There are 9 hidden switches. A switch that is on adds its own fixed numbers to the row, and there is some noise. The rows also spread widely along 12 directions, which tell nothing about the answers.
Some rows, each with its switches (1 for on, 0 for off) after it:
[  1.3   8.7   6.6  12.6  12.7   3.0   0.4 -12.2   1.1  -2.4  20.7 -14.6
   5.7   4.5 -13.5   6.3  -6.9  14.8   1.1   4.3   0.8   4.6  -8.1 -17.1
  21.3]
0 0 1 0 1 1 0 1 0
[ 21.4  -4.9  15.3   2.8  -3.7 -17.5 -18.5  -8.4  -7.0  12.0   2.6  -7.4
  14.0  22.3  -0.3  -2.3  20.4  -8.5  14.6  -2.6   3.7   5.9   2.4   4.2
   4.0]
0 0 0 0 1 0 0 0 0
[  4.9 -18.0  19.0  19.5   4.5  -3.6  19.0 -28.5   7.2  12.8  25.8 -13.7
  31.8 -10.5  -2.7 -11.8   8.5 -21.0 -15.2   4.7   6.4  -8.6  14.4   4.7
   6.2]
0 0 0 1 1 0 1 0 1
[ -5.6 -11.0  -4.6  18.3  -5.7 -23.9 -18.5  13.4  -8.7   1.8   3.2  -4.8
   1.4 -32.5  -5.2  14.1  -0.3   3.3   1.7  28.1   2.0  10.5 -11.0 -13.0
  20.2]
0 0 1 0 0 1 1 0 1
[  2.1 -22.0  -2.6   8.3  23.5 -23.1   8.1 -15.6   1.4  10.4   6.2   9.1
   6.9 -11.5   8.7 -22.3  -4.2 -10.1 -19.0  -1.9  -3.4   1.1  31.2   7.7
  10.7]
1 0 1 0 1 1 1 0 1
[ -2.6 -12.2   6.4   5.5   4.6   4.6   5.1  15.3   5.9 -11.0  -0.3  -6.2
   6.4 -14.4  -8.0  -2.9  -2.7 -18.1  18.4 -10.2  10.8  -3.1 -25.1  -4.1
  28.2]
0 1 1 0 1 1 1 0 0
[  9.2  -7.3   4.3  14.6   8.8  -8.6 -20.5  -4.0  -4.8   9.7   5.1   1.9
   1.6 -16.1  -5.7   5.0  -0.4  -9.3  -6.5  -3.3   0.5  10.5  -0.2  -5.4
  17.7]
1 1 1 1 0 0 1 0 0
[ -3.0  -0.8   0.1  -5.2  23.5  -9.1 -13.6  -2.8  -8.9   3.0  -1.1   4.4
 -12.0   3.4 -12.0 -14.1  -5.7   3.1  10.1 -14.8  -3.9   7.4  -1.7  -3.1
  19.5]
0 1 0 1 1 0 1 0 1
[ 11.7 -12.7  18.2  -7.5   1.1   6.8   4.2 -18.9   3.4   7.2  12.5 -14.9
  16.8   8.6  -4.4 -16.2   9.3  -1.6   7.8  -7.1  -9.7  -4.5  -2.1   7.6
  11.4]
1 0 0 1 1 0 0 0 1
[-11.3 -12.7  -0.1   1.4  -4.5 -12.0 -17.8 -21.7  -5.2  -9.0  11.3  -2.9
  -9.5 -10.4 -12.9 -20.8  -3.0 -20.6  12.4  -5.2   3.3   7.9   0.8  13.4
  28.7]
1 1 1 1 1 0 1 1 0
[-11.2 -13.2  -3.4  11.3  13.9 -16.6   6.5 -16.2  -5.5   6.6   6.7  12.4
  -5.8 -21.3  -2.3 -26.1  -7.8 -11.1  -3.5   7.7  -1.9   1.1   7.0   5.5
  12.1]
0 1 1 0 0 0 1 0 0
[  1.1 -12.5   2.5  20.1  24.5 -12.8  -0.6  11.8  12.6   0.1   9.3  -2.3
   8.6  -9.9  -1.8  -1.2  -4.6  -8.4  -4.8  -3.8  18.6  -0.2  13.7 -14.8
  19.2]
1 1 1 0 1 0 1 0 0
[ -9.7 -27.3   8.0  24.9  33.0  -2.3 -17.2  13.3  -8.0   4.5  11.4   3.1
 -14.4 -45.0  -8.9   8.0 -12.2  -1.7   3.0  -6.6   6.7  -4.4 -14.5 -17.7
  25.2]
1 1 1 1 1 0 1 0 0
[ 14.1 -15.4   7.2   8.4  26.2  -5.0  -0.2  11.5   0.8   1.3  -7.4  -0.5
   4.3  -1.7   1.8   8.5 -10.8  -5.6  -3.4 -17.1   7.9   3.3  -1.5   4.7
  13.0]
0 0 0 1 1 0 1 1 1
[  0.2 -17.4   5.1   6.7   1.8  -0.4 -13.4   6.6   4.7  -6.1  13.1 -15.1
   2.3  -2.3  -9.5   2.6   2.7   1.5  14.0  -6.9  11.8  -5.6  -9.6  -2.5
  25.1]
1 1 1 1 0 0 1 0 0
[ -1.3 -26.9  -3.9  26.7   2.4 -28.8  -8.9   5.0   2.8  -1.4   8.2  -2.5
   3.6 -19.1   8.7  10.1  -3.0  -2.4  -9.2  11.5  18.9  -0.4   4.8   6.7
  14.0]
1 1 1 0 0 0 1 0 1
[ -4.1  -7.0  -5.9  10.0   3.9 -14.3  -6.2   3.7   5.4  -7.5  13.4 -11.6
   8.4   2.5  -5.6   6.3   4.0  -0.8   8.0   4.3  13.2   0.1   2.7  -6.5
  23.1]
1 0 1 1 1 1 0 0 0
[  1.6 -15.4 -14.1  -8.7 -12.8  -8.9 -19.3  -4.6   0.6  -5.1   3.9 -12.1
  -1.1   2.2  -9.7  -8.2   5.2   0.4   4.0 -11.4   1.8   9.3  17.0   9.9
  25.6]
1 0 1 1 0 0 1 0 0
[  5.4 -36.5   7.7   2.0   8.9 -19.1  -4.6  -2.9  -2.6   8.0  10.2  -8.9
  13.1  -8.9  -2.7  -6.5   3.7   5.9  -2.7  -3.1   4.0  -8.8  28.3  -1.8
  17.6]
1 0 0 0 1 1 0 1 1
[  3.5 -16.7  -1.4  16.1   9.0  -9.5  -7.0  -3.3   9.8  -8.9  12.1 -10.7
   0.0   5.3   5.3  -1.6  -6.1   2.5  -0.6  -1.8  13.9  -0.3   6.4   6.1
  14.1]
1 1 1 1 0 0 1 0 0
[-11.7  -7.8  -4.3   2.1  -2.0  -5.9  -5.3 -17.9 -16.2   5.9  -0.3  23.3
 -18.7 -13.1 -12.2 -17.6  -1.9 -29.3  13.4 -20.0   1.6   2.4 -18.8  15.8
  19.0]
1 0 0 0 0 1 0 0 0
[  0.7 -20.1  14.1  15.3  25.0 -29.6 -17.0  17.3  -0.3   5.4   4.6   1.0
   2.1 -13.4  -0.1  -9.1   0.8  -8.0  18.2  27.4   6.8  -1.3   7.0 -13.4
  11.4]
1 0 1 1 0 0 1 1 0
[20.0 -9.0  8.0  3.3 10.1 -6.6  3.8  6.6  2.7  3.2 -3.9 -6.2 13.9 -2.5
  4.0  6.2 -4.4  7.3 -2.6  4.7 -5.6  4.8 -2.2 -2.1 15.3]
1 1 1 0 1 0 0 1 0
[-17.7 -17.4   6.5  15.2  13.3 -22.0 -30.8   4.5  -0.7  -7.8  13.7  -8.0
 -11.7 -15.0  -5.4  -6.2   0.5  -2.6  25.6  12.7  12.8   1.1  -6.6  -8.5
  24.6]
1 1 1 1 1 0 0 0 1
[ 13.7  -6.8   2.7   6.5   8.1  -8.1   3.8  17.5   9.8   1.9 -10.1  -0.5
   9.2  -1.5   9.4   1.3  -6.1   1.1   2.1   8.0   4.6   7.0  -3.0  -2.0
   6.6]
1 0 0 0 0 0 0 0 1
[  7.0  -7.7   2.1  11.9  -2.0   2.0  15.0 -20.3  14.3  -1.6  15.5  -9.4
  21.0  -3.4  -5.8  -6.3  -2.6 -19.4 -14.5 -12.3  12.2   3.6  15.9   7.6
  21.1]
1 0 1 0 1 0 0 1 0
[  8.2   2.4   4.0  28.0  10.5  -6.3   4.0 -17.4  -1.3   7.0  13.2   3.1
  11.9  -1.6  -0.8  13.1   1.1 -18.5 -13.1 -10.4  11.7   4.7  -7.7   2.2
  11.9]
0 0 1 0 1 1 0 0 0

New rows, each followed by its switches (1 for on, 0 for off):
[ 18.2 -18.8  -3.7   6.9   7.6 -14.2  20.6  17.8  -1.8  10.1 -11.7   3.7
  15.3  -2.7  11.1  10.0  -1.8   3.1 -10.0   3.9   2.1  -3.7  -0.6   8.3
   0.9]
0 0 0 0 0 0 1 0 0
[  4.3 -13.0  -1.3  14.9   8.7 -25.2  -4.0 -13.7  -3.2  -0.3  -7.6  13.6
  -3.0  -9.9  19.9  -7.6  -6.9 -23.0  -3.7   5.0   0.9  11.2  -5.1  28.6
   6.0]
1 1 1 1 1 0 0 0 1
[ -2.1   7.2  -2.8   4.3  -2.9  -6.8   9.8  -3.6   2.9   1.2   5.6  -0.8
  14.5  -6.7 -10.5   2.8   3.1 -10.1  -0.2   1.5   3.0   5.5 -17.8   0.0
  25.0]
1 1 1 0 1 0 0 0 1
[ -1.6 -15.3  -0.5  -1.2   0.9 -20.3  -0.4  -6.6  -6.7   2.8   6.7  -2.0
   8.0  -1.1  -0.1  -9.7   9.6  -6.5  11.7  10.6  -5.3  -2.9   0.4   7.7
  16.1]
1 0 1 1 1 1 0 0 0
[ -2.5 -19.1   1.6  10.9  -7.1  -3.1   3.0 -19.8   5.4  -1.5  17.0 -12.2
   8.8 -11.0  -1.9 -11.3  -0.7  -8.5  -1.8   1.2   6.7  -0.8  11.2   8.8
  13.6]
1 0 0 1 1 0 0 0 0
[  3.9  -9.8  -3.5  15.0   4.4 -23.8 -13.4  -7.6 -13.4  11.1   2.7   8.1
  -4.9  -6.3   0.4   4.7   2.0  -5.3  -1.6   0.2   5.0   7.0  -0.4   5.9
   7.3]
1 0 0 0 1 0 0 0 0
[  2.7 -32.9  10.5  22.2   5.9 -15.0   0.7  -5.7  -6.7  13.5  11.5   4.9
   6.0 -22.3   5.6   0.3   7.1 -14.5   0.4   3.6   7.6 -12.2  -7.0  12.2
   8.4]
1 0 1 0 0 0 0 0 0
[  8.6 -32.8  -4.6   8.8  15.9 -18.6  10.3  11.6   3.4   2.6  -0.3  -2.8
  13.1  -8.7   3.2   6.1  -5.7  -4.7 -12.8  -9.5  14.5  -6.6  24.9   6.2
  14.7]
1 0 0 1 1 0 1 1 0
[  6.2 -28.0  10.3   9.1   3.1 -24.7  -2.7   9.8   0.3  -1.7   5.8  -6.0
  10.1  10.0  -0.9  -1.6   8.8 -16.3  19.3  -3.2  22.4 -11.7  -1.0   9.6
  13.1]
1 0 0 0 1 0 1 1 0
[  1.8   6.0  -4.9  15.7  -1.7 -18.9 -10.9 -18.1  -2.0  -4.4   3.0   5.8
  -9.9   8.8   1.5   1.0 -14.0  -3.4  -3.4   2.6  11.3  16.4  -4.3  13.0
  10.7]
1 1 0 0 0 0 0 1 1
[ 27.7  10.4  -1.6  23.5  -8.7 -12.6  -8.8  -4.1   6.9   5.4  -7.7  -2.0
  17.1  -7.3  13.1  19.1  -7.4 -15.5 -27.8  13.6   2.9  31.2   3.6   4.7
   1.0]
1 0 0 1 0 0 1 0 1
[ 19.4 -36.3  18.0  13.5  45.3  -9.6  10.2  12.6  11.1   9.2  -0.4   0.8
  16.8  -8.2  20.7  -7.6  -4.8  -7.8 -10.0  -7.2   1.5 -10.9  18.6   0.8
   4.9]
1 0 1 1 1 1 1 0 1
[ -4.0 -20.8   8.6  21.6  13.9   0.1   3.6  -7.6   5.8   0.9  15.5  -0.3
  -3.0 -23.4  -0.7 -12.2  -9.5  -8.6  -2.3  -0.4   7.2  -4.8  -4.7  -1.0
  15.1]
1 1 1 0 0 0 1 0 0
[  4.6   8.6  10.6  -0.6   7.1   6.9   6.7 -25.8  -0.8   4.7   3.8  13.5
  -0.7   5.8 -12.6 -19.6  -6.3 -34.5   4.0 -21.6  -0.9   8.0 -18.0  18.4
  15.5]
1 0 0 1 0 0 1 1 1
[  0.0  11.9   6.8  11.5  25.0  -7.7   3.1  -6.4  11.7  -1.1  10.8   7.4
   4.0  22.8  -5.8 -12.2   1.0 -24.2   9.1 -11.8  16.7   1.6  -9.7   5.0
  14.4]
1 0 1 1 0 0 1 0 1
[  9.7 -10.1   7.3  24.1  16.1 -13.9  -7.8  -2.7  -2.5   7.7   4.0   6.3
   3.6 -21.0   1.5   8.0  -6.3 -15.5  -8.3   1.7   6.3  10.0  -0.7  -1.6
  12.7]
1 0 1 0 1 0 0 1 0
[  3.9 -39.9  -3.8  13.0   1.0  -1.8   7.4  13.0   8.8   0.9   1.9  -9.0
  17.3 -35.8   5.4  14.5  -9.1   0.7 -20.8  -6.0  11.6  -7.0  18.2  -1.3
  21.6]
1 1 0 1 0 1 0 0 1
[ -4.1 -23.3  -0.5  16.2   6.8 -30.8 -11.5   2.5   7.1   4.0   9.7  -1.4
  13.4 -10.7  -3.2 -12.0   8.5 -29.3   0.1   2.7  24.4   1.3  35.8  -4.2
  15.1]
1 0 0 1 1 0 1 0 0
[ 17.3  -8.8  13.0   7.7  14.6  -8.1 -12.4  11.1  14.0  -0.6  -2.1 -11.6
  12.8   4.9   6.5  -5.3  -1.4 -10.7   4.9   0.3   7.0  10.7   8.1  -5.0
   8.8]
1 0 0 1 1 0 1 0 1
[  5.0 -15.4  -8.8   3.1   8.9 -13.6   1.2   3.6  -7.7  12.0  -0.4  -1.3
  10.0 -28.5  -7.6   7.9  -8.7  11.1 -20.1   8.3  -8.4   9.0  24.7 -11.5
  18.2]
1 0 0 1 1 0 0 1 0
[ 13.3 -24.7   4.4  -0.5 -10.2  -4.3   4.3  -8.8  -4.4   7.0   6.5 -12.7
  18.5 -22.8  -4.0   4.0  -1.8  12.2 -16.1   9.6 -15.1   0.6   3.4   3.0
  22.3]
1 1 1 0 0 1 1 1 1
[ 13.8 -22.8   8.3   0.4  22.3 -13.9   1.2   6.8   3.9   5.3  -0.7  -0.7
  14.7   7.6   4.0   3.1   0.7   2.4  -2.0  -8.0   3.7  -8.0  13.1   4.3
  17.9]
1 1 1 1 0 1 0 1 1
[  8.6 -19.9  18.8  21.1  12.3 -23.6   1.2  -4.0  -4.5  16.4  12.7   9.3
  20.5  -3.3  -8.2   6.8  11.2 -29.5  -3.0  -8.4  21.8 -13.8   1.3  -1.0
  15.2]
1 1 0 0 0 1 1 1 1
[ 12.9 -19.2   2.2   5.9  -3.2 -16.7  -1.4   7.0  15.4 -10.9  -8.6  -5.0
   4.8   4.0  21.7 -21.3  -4.3 -14.5  11.4  15.3   5.7   8.4   5.5  19.2
   3.1]
1 0 1 0 0 0 1 0 0
[ -0.3 -10.0   3.0  15.0  11.6 -11.3   5.4  15.7   7.8 -17.1  -2.3  -2.3
   3.2  10.4   1.3  11.0  -9.4 -24.1  16.0 -12.7  28.7  -2.7 -22.7  13.0
  19.0]
0 0 0 1 1 1 1 1 1
[ 13.6  -8.7  10.0   5.9 -14.2  -6.8   3.0 -21.7  16.1  -9.7  16.0 -26.2
  28.4  18.1   3.1  -1.4   5.6  -7.4  -2.8   4.7   8.7   3.1   9.1  16.1
  17.9]
1 1 1 1 1 0 0 1 1
[  8.2 -18.0   9.0   0.5  -1.0  -7.5  -1.2  -3.1   2.6  -7.5   5.0 -16.2
   6.5   6.1   1.2 -12.2  -0.5   0.0  14.6   4.8  -0.2   0.6  -3.1  11.5
  14.8]
0 0 1 0 1 0 1 1 0
[ -4.3  -0.2  13.2  15.8  27.6  -6.6   4.0  -2.4   8.8  11.9  19.1   0.3
  13.6  -7.1  -9.6  -8.1   3.2  -7.4   2.5  10.3   6.4  -4.8   2.2 -18.1
  15.4]
1 0 1 1 0 0 0 0 1
[  1.0 -16.1  -4.0  14.6   8.5  -3.7  -0.7   0.8  13.4  -2.3   6.8  -2.6
   7.4  -6.1   0.8   0.3  -2.6 -16.7  -5.5 -13.9  18.6   0.7  14.2   5.8
  19.0]
1 0 1 1 0 0 0 0 0
[ 28.2 -33.1  14.2  15.2   0.9 -17.2  -9.7  12.1   2.7   9.9  -7.0  -4.8
  18.4  -3.2  17.5   7.3   8.3 -19.0  -1.4   0.6  10.9  -1.1   8.7  13.4
  -0.4]
1 0 0 1 0 0 1 0 0
[-14.3  -7.3 -10.6   2.0   5.8 -14.6  12.3  18.9  13.0  -8.4   4.4  -6.0
  14.5 -13.1 -10.9  -4.1   1.1 -14.1   6.9   7.8  14.3  -0.5  -0.5  -5.4
  29.7]
1 0 1 1 1 0 1 0 1
[ -4.7 -20.5   5.1  -5.4  34.0  -4.0  -9.2  13.8   3.6  -4.3   3.4  -0.6
 -17.0  13.6  -5.6 -28.6  -8.1  12.3  26.7 -16.9   7.0  -9.2  11.9 -12.8
  15.9]
0 0 0 0 0 1 1 0 0
[ 14.8 -36.9  23.2  13.9  23.8   2.9 -12.2 -15.0   4.9  -1.5   9.9 -15.0
   0.8  -8.9  13.2 -13.1 -11.2  -3.0  -2.8 -12.8  -1.3   0.2  11.6  15.7
   9.3]
0 0 1 1 1 0 1 1 1
[ -7.8 -21.2  10.6  -3.1  18.7  -8.5   0.3  -1.6   9.1  -8.7   3.1  -1.7
  -4.5  -1.3   5.9 -38.3  -3.8 -12.6  28.0   5.1   0.5  -6.1   1.5   7.2
  15.0]
1 1 1 1 1 0 0 0 0
[ 33.8 -23.7  17.3   4.3   9.7 -13.7   3.3  -2.4 -10.0  24.6 -19.5   9.3
  19.7 -17.9  19.4  -7.3   2.3 -11.9 -13.3   4.5 -18.2   7.9  11.6   9.7
  -5.4]
0 1 0 0 1 0 0 0 0
[  8.7 -18.2  15.7  16.7  22.5 -12.7 -18.5 -13.2 -10.7  14.8   8.5  10.0
 -11.3  -3.8   3.4 -12.6  -0.9 -11.4   5.8  -5.4   0.5  -0.3  -1.1   6.0
   0.7]
1 0 0 1 0 0 1 0 0
[  6.1   0.6   6.4  13.2  18.4  -9.8  -5.1   5.2   2.9  11.2   9.5   2.4
   5.5   8.6  -9.3   1.6   3.7  -1.3   4.9  -4.7  13.9  -1.0   2.8 -16.3
  11.3]
1 0 0 0 0 0 0 0 0
[  6.7  -4.5  23.2   1.0  31.9  -0.9  22.4   5.4   1.2  18.7   8.1   2.2
  24.2  -4.1 -18.0 -11.0   4.1 -11.7   4.4  -4.4   0.1 -10.8  -3.4 -18.5
  15.1]
0 0 0 0 1 0 1 1 1
[ 28.2 -10.4   7.6  21.5   0.2 -25.7 -11.4  -1.3  17.8  -5.3  -8.9  -4.8
  21.8  10.9  25.3  -3.3  -1.5 -33.8  -9.7   5.8  18.0  17.9  27.8   9.5
  -0.1]
1 1 0 1 1 1 1 0 0
[ -5.3 -42.4  -7.4   3.5  18.4  -5.7   2.5  21.0   3.5   2.1   4.9 -11.0
   6.6 -35.7  -1.9   2.8  -5.1  15.0  -5.4  -1.4   1.8  -9.9  21.2 -10.3
  24.9]
1 0 1 1 1 0 0 0 0
[-10.8   5.3   4.1   7.8   3.7 -23.2  -2.3 -15.4  -5.3   0.5  24.8  -6.2
   3.9   9.3 -17.4  -7.3   6.1   2.2  13.9  18.6   3.6  -0.9 -14.3  -2.1
  20.7]
1 0 1 0 1 0 1 1 1
[  0.0  -5.4  17.9   6.4  28.2  -3.3   2.1  -0.4  21.5 -10.9   2.3  -1.4
   1.3   5.8  10.5 -37.9  -8.9 -27.3  22.3   3.8   5.6   4.3  -3.1   6.3
   8.9]
1 0 1 1 1 0 1 0 1
[  8.8  -2.0  -1.1  -3.4  38.9 -17.3  22.8   5.2   6.8  13.6  -4.5  20.2
  15.2  14.7  -1.0 -16.1   0.1  -9.1 -10.2 -15.5   2.3  -6.7  17.0  -3.6
  15.0]
1 1 1 0 0 1 1 0 1
[ -3.1 -13.0  -4.3  11.8  11.0 -20.6  29.6  10.2   9.9  -4.8  -4.8  10.1
  14.2  -9.7   9.4  -7.8 -10.3 -21.1  -4.2   6.9  13.3  -4.7  -4.2   7.7
  11.2]
1 1 0 0 1 1 1 0 1
[  1.6  -4.4  -2.3  22.8  14.2 -20.8 -12.3  -8.0   0.6  -7.7  -6.0  15.0
 -20.4  -2.8  22.5  -8.7 -17.8 -12.8   3.2   9.3   4.8  15.9 -12.6  20.1
   1.6]
1 0 1 0 0 1 0 0 1
[ 14.4 -10.6   6.2  22.5   2.4 -12.0  -5.5   4.4   4.6   4.3   4.4  -6.2
  13.7  -7.9   3.2  15.5   0.2 -12.1  -9.1  -1.7  14.5   8.2  -4.6   1.2
   9.8]
1 0 0 0 1 0 1 0 1
[ -6.1 -29.7  10.7  11.0  22.1 -20.1   1.3  -2.7   7.0  -3.2  15.0  -6.9
   4.8  -7.7   0.4 -19.6  -4.8  -2.1   6.2   5.9  10.1 -10.0  13.3   1.1
  18.4]
1 1 1 0 1 0 1 1 1
[ 16.1  -6.9 -11.2  13.9  21.1 -26.0 -12.3  16.8  -3.1   1.8 -21.8  10.5
  -5.5 -10.0  18.9  10.5 -13.3  -0.4 -14.0   1.3   0.2  23.6   5.0   9.4
   6.2]
0 0 1 0 1 0 1 0 1
[ 11.2 -17.0  11.7   8.0  16.1   4.9  -9.9   0.1   1.1   3.2   3.1  -7.6
   5.7 -17.3  -3.7  -5.0  -3.5  -4.4  -1.8 -14.1  -3.0   4.2   3.3 -11.2
  21.6]
0 1 1 0 1 1 1 0 0
[ 14.6 -24.5   9.6  12.5  14.4 -13.7  -4.0   4.3   5.7   4.0  -0.1  -4.6
  12.7  -5.6  13.3  -4.9  -1.3  -8.8  -1.0   3.4   5.1   0.8  19.1  -1.4
   5.6]
1 0 0 1 1 1 0 0 0
[  5.7 -22.2   2.4  15.1  17.6  -6.9  -1.6   4.8   2.8   8.3   3.1   3.2
   1.9 -22.1   2.3  -6.5  -6.1  -5.7  -9.2  -2.2   3.4   1.4  10.1  -2.8
  13.6]
1 0 1 0 0 0 1 0 0
[ -4.3 -18.0   8.8  10.0   8.8  -3.1 -19.8 -12.7   5.0  -4.5  10.2  -3.3
 -11.6 -16.0  -3.7 -16.5 -13.2  -3.9   6.0  -6.0   5.0   6.3   4.6   3.3
  23.2]
1 1 1 0 0 0 0 1 1
[ 14.3 -21.9   3.7  13.9  -4.1 -14.8   2.3   8.5   7.0  -8.5   2.6 -15.5
  10.0   3.1  16.4   2.1  -4.1   4.4   5.1  15.9   6.9  -0.4  -2.7   5.8
   4.1]
1 0 0 0 1 1 1 0 0
[  8.0 -10.3  14.9  15.8  55.0 -17.0   3.0  14.5   3.2   9.7   5.7   2.8
   7.3  11.1   4.9  -4.8  -1.6   5.9   5.8   0.9   7.3 -10.1   6.1 -16.7
   5.9]
0 1 1 1 1 0 1 0 0
[ -1.8 -12.3   9.3  12.2  21.0   2.4   0.0   4.2  10.6  -2.8  11.5  -9.2
   0.9 -16.6  -1.6 -10.9  -9.9   2.1   3.7   3.0   1.1   2.0  -6.9  -9.6
  17.8]
1 0 1 0 1 0 1 0 1
[  9.9  -5.9   2.8   8.7  -1.2  -0.7  -5.3  -7.5   1.4  -5.0   6.8  -9.2
  -1.3  -0.4  -4.9   0.5 -10.3   0.0  -0.1  -4.9   3.3   9.1  -5.4   4.1
  15.2]
1 0 0 0 1 0 1 1 0
[ 11.8   7.0   6.4 -12.3   6.5   5.6   5.6   2.7   3.3   8.3  -1.7  -4.0
  14.2  -0.8 -18.8  -9.5  -1.1  -0.1   4.3  -5.4  -9.5   9.9   4.0 -16.7
  23.1]
1 0 0 0 1 0 0 1 0
[ 22.1  -1.9  11.7   4.5  22.5  -6.7   6.3  22.5  13.7   5.2 -14.7  -1.3
  19.8   5.2   9.3  -0.9  -5.2  -5.0  -0.5   4.9   2.9   6.9   3.4  -8.2
   5.4]
0 1 0 1 0 0 1 0 1
[ 11.6 -11.3   0.7  10.2   4.3 -17.8  -7.9  12.1   5.1  -3.6  -2.8  -7.4
   5.4   0.6  11.3   3.1   1.1   1.9   9.4  12.8   4.4   7.3  -3.5   2.1
   9.5]
1 0 1 0 1 0 0 0 0
[ 13.2   9.3  -5.1  26.0  19.7 -12.7  -6.6  11.8   7.8   2.1   2.5   4.4
   9.2   7.7   1.5  27.8  -2.5  -9.3 -11.0  -5.6  20.3   9.9  -1.7 -10.8
  14.5]
1 0 1 1 0 1 0 0 0
